The rows of a group lie close to one hidden flat surface of 12 dimensions, which may be shifted away from zero. Surfaces can cross.
Known rows, each followed by its group:
33.7 -19.4 -29.7 9.8 15.3 -15.0 -20.0 -22.3 11.3 -20.4 -22.3 50.2 -22.8 19.5 -36.4 -33.1 46.4 -13.6 -> F
-10.4 4.6 -7.0 -35.5 -1.5 -24.8 12.5 -12.4 3.4 6.5 -4.7 22.2 -12.6 35.1 1.6 -17.7 7.0 6.3 -> Y
10.1 6.4 -0.4 -29.9 34.1 -21.4 -24.0 13.2 33.9 5.8 -3.0 23.3 -27.8 -8.6 -1.1 -16.9 0.3 -19.4 -> B
4.2 32.6 11.1 -23.3 5.6 -0.4 5.3 -1.7 1.8 4.2 0.2 -4.7 4.1 8.9 -8.2 -2.2 9.0 29.6 -> B
-16.7 2.0 4.8 3.9 6.8 26.2 -36.3 23.8 28.3 20.8 12.4 17.5 -11.7 -26.2 31.4 8.6 -25.9 -45.9 -> G
-4.9 1.1 -3.2 -58.1 -10.6 -1.6 -10.4 -5.9 -10.0 18.7 -7.7 -2.3 -20.0 -1.6 -9.5 -7.9 40.0 31.6 -> Y
35.1 10.7 -13.6 -5.4 56.3 -38.1 24.8 35.2 -24.3 -27.5 -23.4 21.1 -1.0 2.2 -28.6 -14.2 -17.3 41.8 -> F
22.7 -16.9 6.5 2.9 -7.7 20.3 -9.8 -34.2 -11.7 9.6 49.4 -24.9 -34.8 -9.7 15.4 23.6 8.1 77.4 -> F
-14.6 -17.8 -27.5 -1.8 -15.2 -3.5 0.1 -48.6 4.6 11.2 6.4 4.7 -28.0 9.7 -1.1 6.7 35.6 -3.9 -> G
15.2 22.2 -8.7 -19.3 13.2 43.4 -21.2 21.1 5.7 28.7 19.9 -37.6 -12.6 -49.5 38.4 -16.5 -23.7 51.0 -> B
-21.3 -10.0 -48.9 -5.2 -19.5 37.8 12.7 -23.2 -7.5 -35.0 -18.6 -29.3 -39.7 -0.6 -34.4 0.2 12.2 -10.0 -> Y
77.8 -9.2 2.0 40.5 4.9 44.0 55.4 -46.3 0.2 -42.4 33.8 13.9 12.3 19.4 -27.8 -9.7 20.5 14.8 -> F
7.4 -0.2 9.3 27.3 -13.0 -22.2 9.3 -3.6 12.6 0.8 17.3 -1.9 -3.3 -0.4 -1.9 -11.7 -5.5 14.3 -> F
-11.3 -7.1 2.6 6.5 11.1 8.5 -9.2 -1.0 -3.4 6.9 1.9 -12.1 14.2 -1.5 23.6 -15.5 -1.8 -9.6 -> G
11.9 -18.1 -6.8 -4.2 10.6 21.6 -37.7 -61.7 -18.9 -17.0 6.7 -33.6 7.5 -34.8 -1.0 16.0 28.4 35.1 -> F
15.4 16.4 16.8 -5.0 -39.0 23.7 -13.1 -14.2 8.4 -11.8 25.8 26.9 -1.1 -42.1 -10.0 -30.2 -17.2 24.2 -> B
47.9 -41.5 12.1 8.6 47.3 -45.6 38.1 34.3 -23.8 6.1 5.6 23.0 18.8 19.4 14.4 4.2 -12.0 13.3 -> B
13.7 -19.1 -21.6 -3.4 12.6 24.5 12.3 -21.8 -36.4 -47.7 -2.2 43.1 -2.2 4.7 -12.8 -9.6 -18.7 13.4 -> F
16.9 25.1 -39.4 -14.2 -61.7 27.2 -20.4 -22.9 8.7 31.9 -7.5 19.6 -4.4 -40.2 8.8 -0.2 -14.1 31.1 -> B
-23.1 -31.8 -18.9 -13.8 -10.3 -14.3 23.4 -28.2 -4.8 10.6 25.2 -6.6 -15.4 -16.7 30.4 -27.5 -4.3 -3.3 -> G
36.1 5.3 24.2 -0.4 25.5 -8.6 32.0 52.9 20.9 11.2 23.8 2.7 -7.8 -42.2 -8.8 -6.7 -10.6 -3.5 -> B
-38.5 -16.1 -16.0 -10.5 20.5 -11.0 -19.9 15.8 -28.1 -18.2 -49.4 -50.0 12.8 30.0 -0.7 -2.5 -0.1 -10.3 -> Y
-0.5 -24.1 -11.5 18.4 12.3 22.8 -17.3 -43.0 -18.3 0.5 -2.9 -15.8 29.8 7.6 22.3 -61.9 65.7 -9.4 -> Y
17.6 -5.3 31.3 5.5 -15.7 13.6 -41.5 -2.9 31.7 14.8 7.6 -12.7 -2.1 25.8 6.0 0.7 21.3 -17.5 -> Y
-17.1 -26.3 11.5 17.9 -4.4 24.0 -44.3 20.9 -44.3 -41.2 -21.1 -35.3 21.0 0.8 3.5 8.6 -38.1 16.7 -> G
-20.8 4.6 -1.2 -27.2 2.4 34.0 21.0 30.1 -24.4 -12.5 12.2 30.6 -22.1 -23.8 1.4 -3.3 -24.3 4.6 -> B
0.0 -26.4 -14.3 15.5 -33.8 5.1 -22.5 -44.1 -8.6 -42.1 -2.4 5.8 9.9 28.3 11.3 -12.7 -53.1 5.5 -> B
7.6 -4.8 10.4 -27.7 -7.8 14.4 4.9 42.3 28.6 -21.5 -26.4 -14.9 -12.0 37.5 -22.5 23.0 -40.0 -51.4 -> Y
18.0 19.4 -2.2 14.5 3.4 23.3 -15.4 -7.1 1.4 -32.0 4.8 38.2 -34.1 35.0 -29.9 -17.1 6.4 35.3 -> F
5.6 -23.2 -7.5 10.2 -19.5 -3.8 -43.9 30.6 1.6 34.6 -6.9 -7.7 -18.7 -40.9 8.7 25.0 -6.1 8.4 -> Y
54.0 -3.7 -22.0 -2.2 10.9 27.0 11.2 12.6 4.9 -9.1 -21.5 13.8 3.1 29.6 -13.9 -5.7 -2.2 -1.1 -> Y
-64.9 33.4 20.3 -14.6 22.5 -12.5 45.3 -4.1 -36.4 24.5 9.7 3.5 31.8 -11.7 8.9 16.0 44.9 -6.9 -> G
-0.3 -34.0 30.1 -9.0 22.1 -62.5 2.8 17.7 -32.9 10.6 -6.9 -7.8 34.2 14.4 23.7 5.9 -2.7 14.9 -> Y
7.1 35.8 -2.9 12.7 10.9 9.9 -34.7 -8.2 31.6 -47.3 -19.6 -1.1 -3.0 -24.6 -41.0 14.9 -32.8 -23.9 -> F
2.3 -7.8 -3.5 -19.8 19.9 5.4 -26.2 4.8 -2.4 9.3 -19.6 2.5 1.5 -19.1 -8.3 13.5 35.6 -16.1 -> Y
-14.9 33.1 -9.7 -14.2 51.8 3.6 -25.9 -26.9 19.4 -14.7 -33.0 -0.6 -8.0 46.2 -25.5 18.9 47.3 -22.3 -> G
15.0 -7.7 -27.8 -15.2 47.7 35.0 24.9 14.4 -12.7 -9.6 -4.5 -64.3 -6.5 -36.1 5.2 22.9 -11.3 8.8 -> F
10.0 -18.1 -38.5 43.2 -0.6 15.2 11.9 -2.3 16.0 -29.2 -22.0 -47.6 -16.5 41.9 -16.9 -35.8 10.7 -16.7 -> F
70.7 -14.1 -11.9 26.0 30.4 -12.6 -39.3 -3.7 37.4 37.7 8.6 -19.2 -8.5 23.8 39.7 -27.6 12.2 34.8 -> G
35.5 16.1 35.2 -10.1 20.7 11.5 -78.6 -3.1 18.5 36.4 -3.2 -9.9 -2.9 -4.4 -9.8 32.9 76.9 32.5 -> Y
17.1 6.7 -21.0 8.9 -17.7 36.0 22.5 -5.6 14.9 21.6 10.7 3.4 17.1 22.1 49.8 26.6 -59.5 -12.6 -> B
-19.3 -21.0 -15.1 -30.0 -3.6 7.3 37.0 -9.4 2.0 -19.8 11.9 19.9 -57.6 6.4 -35.5 5.3 28.8 -25.9 -> F
-12.2 -35.9 -47.4 -1.5 -6.3 -2.2 -10.2 -16.1 -12.5 15.4 -25.4 11.0 12.9 2.1 30.6 -32.7 6.3 -36.1 -> Y
-5.8 0.1 -31.8 -3.5 9.7 21.1 8.2 13.3 -15.6 -19.0 -28.3 -0.5 10.2 -10.7 -6.7 -26.0 -2.9 -20.0 -> B
5.2 -15.7 -1.5 -1.6 9.9 -19.9 -6.1 -20.2 -12.0 5.3 0.0 3.8 18.8 12.7 24.0 -8.7 -1.2 12.0 -> G
11.8 -3.6 -15.6 -11.2 10.9 2.7 -0.2 -8.5 18.2 15.8 4.8 10.4 -15.1 -2.7 5.5 -8.8 16.5 -11.8 -> G
-21.9 -4.7 -2.0 -20.5 4.2 2.0 -3.6 -24.7 3.0 -2.1 10.9 -5.1 -1.9 -1.3 19.4 -29.7 5.7 -10.4 -> G
0.2 -12.5 -3.4 10.7 7.3 -11.2 -39.5 -5.9 -1.9 -4.4 -11.5 -4.5 -10.1 21.6 2.8 7.9 1.7 9.9 -> Y
2.4 -30.5 -41.8 -7.6 -7.1 -2.5 -1.5 23.1 7.8 39.8 -7.6 40.0 -43.7 -10.1 14.7 2.0 9.7 -18.5 -> B
-24.2 -60.4 -33.8 7.4 9.1 -12.1 53.3 -6.1 -28.7 12.1 20.9 21.7 -5.4 -48.8 36.3 4.6 -15.1 -36.4 -> G
13.1 -41.7 -32.6 9.6 -7.4 -7.9 27.8 12.6 5.3 1.7 11.6 -5.1 -47.4 19.6 7.5 0.9 -23.6 6.3 -> F
-33.6 -13.9 -36.9 -8.5 -12.7 31.1 -8.7 34.3 0.7 17.2 10.0 -51.4 -71.1 -51.9 6.2 -14.8 -1.2 16.7 -> G
-1.9 32.3 15.7 -3.5 -10.2 40.2 24.9 30.8 -8.2 -7.7 10.4 27.1 -0.1 7.5 -10.2 26.0 -25.1 1.5 -> B
19.3 43.3 -2.3 -42.7 24.5 -1.8 0.6 2.7 7.7 41.2 5.5 -40.0 6.8 -18.4 25.1 -9.4 9.5 64.6 -> B
-20.1 -16.3 43.1 -35.7 6.8 28.2 -49.1 -1.2 0.2 -51.3 22.8 -18.9 -42.8 1.1 -25.5 23.8 -16.9 13.9 -> G
-10.6 -57.2 29.2 -38.3 21.7 -23.8 -27.1 28.7 -31.1 -22.1 -14.7 -8.3 3.0 -23.7 -8.1 48.5 -19.5 -21.5 -> Y
1.1 -4.6 3.8 47.6 0.1 36.6 -4.9 0.1 0.0 -23.5 -8.0 29.7 38.0 34.5 8.7 -22.6 -4.9 -60.7 -> F
6.6 34.1 1.4 -30.3 -1.3 29.1 8.7 -22.9 10.9 26.6 23.1 3.1 18.8 -1.0 42.2 -12.9 -11.6 19.4 -> B
3.0 6.3 14.0 13.6 9.4 20.7 -34.4 -7.1 3.2 -1.3 8.3 -3.9 -9.0 12.2 -0.5 4.2 18.7 15.9 -> F
3.4 -13.0 -20.8 -42.9 23.5 -16.2 4.0 -29.0 5.7 -7.6 -8.1 50.2 -0.8 4.8 9.6 -12.6 -8.9 -34.6 -> G

New rows, each followed by its group:
25.9 23.6 1.8 19.1 31.6 11.6 -37.9 -26.2 -1.2 -27.9 -16.3 -9.9 28.8 -19.8 -26.0 -16.8 34.1 14.0 -> F
16.0 -12.7 -11.8 -10.2 20.7 29.0 2.8 11.4 -17.4 38.3 20.3 6.2 3.5 -8.4 61.1 -13.8 -4.8 29.1 -> B
40.7 -46.4 -23.7 -31.0 -4.5 -42.5 3.6 -23.5 -6.6 50.2 -35.0 6.0 33.8 39.2 29.4 23.0 25.7 -16.0 -> Y
-15.0 -29.1 -23.2 0.3 11.7 4.6 -12.3 -5.4 -11.2 4.7 -9.7 -22.0 -25.4 21.7 2.9 -19.6 47.1 3.6 -> F
17.4 18.3 -21.6 5.6 -24.3 42.2 43.4 4.6 -2.5 28.6 2.6 2.4 32.2 -9.8 32.0 7.8 -29.1 -3.4 -> B
31.7 -10.4 -10.8 39.6 11.3 19.0 -9.5 0.6 2.5 -9.3 1.9 -39.7 1.6 20.2 16.2 2.4 -23.0 26.5 -> F
1.2 11.0 -10.7 -16.4 2.1 27.3 1.0 11.4 -10.3 -20.5 -5.4 0.1 5.0 -25.3 2.1 -18.1 -31.1 5.1 -> B
8.7 -21.9 -6.1 3.6 13.5 40.1 3.0 -22.9 -17.6 -22.5 5.8 -30.6 -8.6 21.5 -4.9 16.7 20.2 10.6 -> F
26.6 22.4 8.9 -1.6 25.4 4.8 -44.3 -11.6 32.3 -28.4 -22.5 41.6 26.0 33.5 -2.4 -8.5 -33.8 -40.5 -> B
31.2 -0.9 1.8 -2.4 61.3 17.4 0.9 28.9 -27.7 -7.4 -10.8 -5.5 27.4 -6.6 11.6 21.3 -12.2 11.9 -> F
8.2 -34.9 17.2 23.7 -12.7 15.3 -34.0 -13.4 20.0 49.3 29.1 9.0 -3.8 13.5 42.5 11.1 40.4 -28.3 -> F
-33.2 -62.1 9.5 -33.6 -23.8 -8.9 26.5 -4.6 -16.5 10.4 7.3 -18.7 2.8 -68.5 -9.7 23.3 34.0 -63.4 -> Y
4.4 -29.5 2.2 25.4 -11.2 13.5 2.0 -32.8 -20.9 15.1 24.3 1.2 17.1 -2.3 27.3 -32.7 40.1 10.5 -> F
20.8 -16.7 8.8 44.7 5.9 -40.8 -33.6 31.4 1.9 57.3 11.6 -10.6 5.2 9.5 59.6 -7.7 -21.2 45.0 -> F
-9.5 -28.3 -7.9 -19.1 -14.4 -40.0 -25.5 10.9 2.0 31.3 -10.4 35.1 -12.3 -4.3 29.8 10.7 -20.8 -13.2 -> Y
17.4 7.8 24.5 33.7 8.8 29.5 4.8 15.4 12.2 -16.4 9.1 -2.6 19.8 28.1 -0.4 -8.5 -1.7 -20.7 -> B
12.9 25.2 2.2 -9.5 9.6 18.8 -30.2 15.1 -2.9 7.3 -8.5 1.5 -6.8 12.3 4.0 14.4 -5.8 36.8 -> B
-13.9 17.5 -17.8 4.6 -22.1 -15.2 25.6 -12.8 11.8 9.9 15.0 4.9 -45.1 -16.3 -29.4 20.5 20.1 22.8 -> Y
-16.6 -11.7 12.5 -10.7 15.4 16.2 29.0 15.6 -17.0 -25.8 7.9 6.5 -5.0 -21.9 -26.1 23.3 12.0 -31.0 -> G
-9.6 -2.6 12.0 -17.2 -54.6 17.9 -30.8 -21.8 -31.2 12.2 0.7 24.1 18.1 -4.1 6.4 1.9 16.1 29.0 -> G
-25.8 11.9 36.2 -4.1 -10.4 -29.7 11.6 -19.7 -19.9 8.3 15.1 14.8 16.5 18.4 1.8 35.9 11.8 21.1 -> G
11.1 -3.9 -21.3 32.9 14.8 22.4 1.2 1.4 -8.1 -11.4 -0.2 12.2 -3.3 -25.7 -10.8 -21.1 19.9 -4.4 -> Y
4.8 17.2 50.5 6.5 -2.6 2.9 17.1 22.4 5.0 13.8 42.7 -9.5 -27.5 25.3 -14.5 14.4 30.0 41.2 -> B
-7.8 -2.4 -8.7 -30.9 -4.6 3.1 18.0 -4.3 -11.8 -6.5 18.9 -3.9 -9.9 -19.6 20.0 -15.8 -36.4 27.8 -> B
-24.7 -8.5 -42.6 0.3 -14.9 -7.8 -0.3 11.1 -5.8 26.4 -16.1 5.2 -17.2 -44.6 3.2 -1.6 13.3 -11.1 -> Y
-18.9 20.5 -19.1 -52.7 -9.8 -18.2 62.0 -12.0 -21.5 5.0 -10.3 22.1 6.7 15.7 1.3 20.2 -22.4 13.7 -> B
-16.8 -1.4 5.0 -17.4 -9.6 -7.9 9.2 -9.1 4.6 8.5 30.1 18.6 -36.2 -26.4 -6.4 1.5 13.6 6.6 -> F
-8.4 -2.3 -4.0 -32.9 40.8 -22.8 15.0 11.4 -18.5 -19.7 -14.2 -23.1 -14.1 -14.7 -25.2 23.0 6.0 13.8 -> F
-34.9 27.1 -18.9 -28.2 17.9 1.7 -67.7 -0.4 9.5 -10.8 -23.5 32.7 -33.9 33.2 4.3 -35.8 -8.4 10.6 -> Y
7.9 -9.3 -30.9 6.5 23.3 10.5 -3.7 9.2 -6.7 1.4 -35.1 -10.5 18.2 -1.8 1.0 -40.7 26.6 -22.2 -> B
18.8 -0.4 -3.5 15.2 7.9 -5.7 -1.7 -7.5 -3.2 -21.9 0.1 26.1 -3.1 4.3 -12.4 -8.5 -6.4 13.9 -> F
19.6 -11.0 -5.0 3.0 34.1 29.8 -40.7 19.8 -10.5 3.6 -19.4 4.8 26.2 -10.6 21.6 -15.0 7.7 -12.8 -> G
12.6 -6.7 -8.1 4.6 -10.1 30.0 29.1 -27.6 2.9 27.5 27.6 27.0 17.4 -38.4 10.6 -70.2 72.8 -20.7 -> Y
-4.3 45.1 -28.6 -40.0 53.1 28.8 -15.3 33.6 -17.1 2.7 -55.6 15.6 16.8 -4.1 -12.2 -14.7 29.4 -8.0 -> B
-10.8 21.4 -19.6 -27.9 -2.1 13.2 43.3 -10.3 -2.3 34.9 7.9 -22.2 6.7 -7.9 23.9 -15.8 15.5 15.1 -> B
6.1 -11.1 -38.6 -23.4 38.3 -11.3 9.7 20.9 -4.7 -1.9 -32.8 -3.9 2.8 -12.6 6.4 -19.8 -13.7 -21.2 -> B
24.5 -6.0 26.3 -4.5 -34.4 -17.8 18.6 -28.2 -14.0 18.1 48.2 21.4 3.8 -7.3 16.6 -16.2 1.6 63.4 -> B
-0.9 -26.5 -41.6 -3.9 -10.1 -19.4 17.0 2.2 -18.1 8.2 -15.9 3.6 2.1 -13.2 22.2 -20.8 -27.0 4.1 -> G
7.6 -2.4 14.0 1.3 26.1 -37.3 34.6 1.6 -13.2 8.3 9.1 -2.0 17.0 6.5 5.9 8.9 11.3 20.0 -> G
47.1 -1.9 6.2 7.9 24.9 13.3 -6.7 -15.4 18.9 19.7 10.2 44.1 11.5 -30.2 -13.5 11.1 57.1 -26.3 -> Y
30.5 -9.7 -37.4 -1.6 0.2 16.8 -45.9 -26.6 13.6 39.6 -35.9 -4.4 5.0 4.9 7.6 12.5 60.4 -7.7 -> Y
30.6 -21.8 -31.1 26.4 1.8 30.7 10.7 -2.7 8.1 5.5 11.5 20.6 0.0 -18.4 27.4 -11.2 -22.0 -18.3 -> F
-15.1 -15.8 4.0 -29.3 -10.8 -47.6 -3.6 6.1 6.7 13.5 -14.6 3.7 -14.7 25.3 0.4 35.5 -16.7 -3.5 -> Y
-11.0 2.5 -4.4 -8.2 -1.0 25.1 -0.6 -35.5 16.0 -18.1 14.6 -34.2 15.8 -0.9 25.2 -50.8 -19.0 -11.4 -> B
24.5 -10.5 33.6 32.1 2.6 29.4 6.6 -0.5 26.6 44.6 39.0 -56.5 13.5 -1.6 32.9 26.4 31.6 -12.6 -> F
-15.4 -5.2 17.3 -26.4 -9.9 -8.6 -1.8 -10.0 -29.2 27.9 26.1 -6.6 -2.8 -25.7 11.6 -53.3 57.8 58.6 -> Y
-11.1 -27.7 -31.4 7.7 -7.6 -18.9 30.4 12.3 8.4 4.4 -24.5 16.4 18.6 14.5 17.2 -12.4 -26.8 -71.4 -> Y
23.3 13.6 3.2 -14.2 -17.5 -31.2 3.8 -24.8 -0.6 -8.2 -18.7 39.1 22.8 6.6 -24.8 -12.3 8.3 10.1 -> B
-12.0 2.7 -17.0 -8.3 11.1 29.3 -6.2 5.6 18.3 16.4 10.6 -55.5 -25.1 8.2 40.3 -2.4 -31.8 11.6 -> B
13.3 11.8 -31.4 0.6 -9.7 21.6 48.2 -3.0 -25.1 6.8 -20.3 -8.6 47.5 2.1 17.9 -1.6 -20.5 4.0 -> B
46.3 13.0 29.9 7.8 6.2 -3.0 -12.6 24.5 14.9 17.9 18.7 27.8 -0.7 -9.8 -8.2 -0.1 10.2 23.8 -> B
14.5 -12.1 24.1 3.2 27.9 11.1 -36.3 22.8 -13.8 10.4 23.0 -0.1 -24.5 -2.1 14.0 -26.5 23.1 46.6 -> B
-14.9 -9.4 -30.2 -2.7 32.4 -24.4 12.0 7.4 -24.2 26.3 -41.6 -10.2 25.7 -35.6 -1.6 11.9 47.2 -30.7 -> Y
21.5 -37.6 4.8 46.6 52.7 -16.1 24.8 7.9 5.0 -24.0 14.5 -46.8 4.2 14.1 13.3 1.4 -11.7 -21.6 -> G
-0.4 7.9 -2.0 -1.8 16.5 18.6 17.2 8.3 34.5 5.5 11.1 -10.7 -4.4 12.0 18.0 -15.1 -16.4 -42.5 -> B
21.2 -42.6 -50.0 8.7 44.7 3.8 -12.7 -23.4 -1.9 27.5 -4.9 -10.4 -10.4 -9.3 38.8 -26.3 35.2 0.0 -> G
-24.0 -37.8 23.1 -75.3 15.0 3.8 -34.7 -44.2 -8.9 -14.9 -17.5 -5.9 26.0 55.1 16.5 -38.1 50.5 -45.8 -> Y
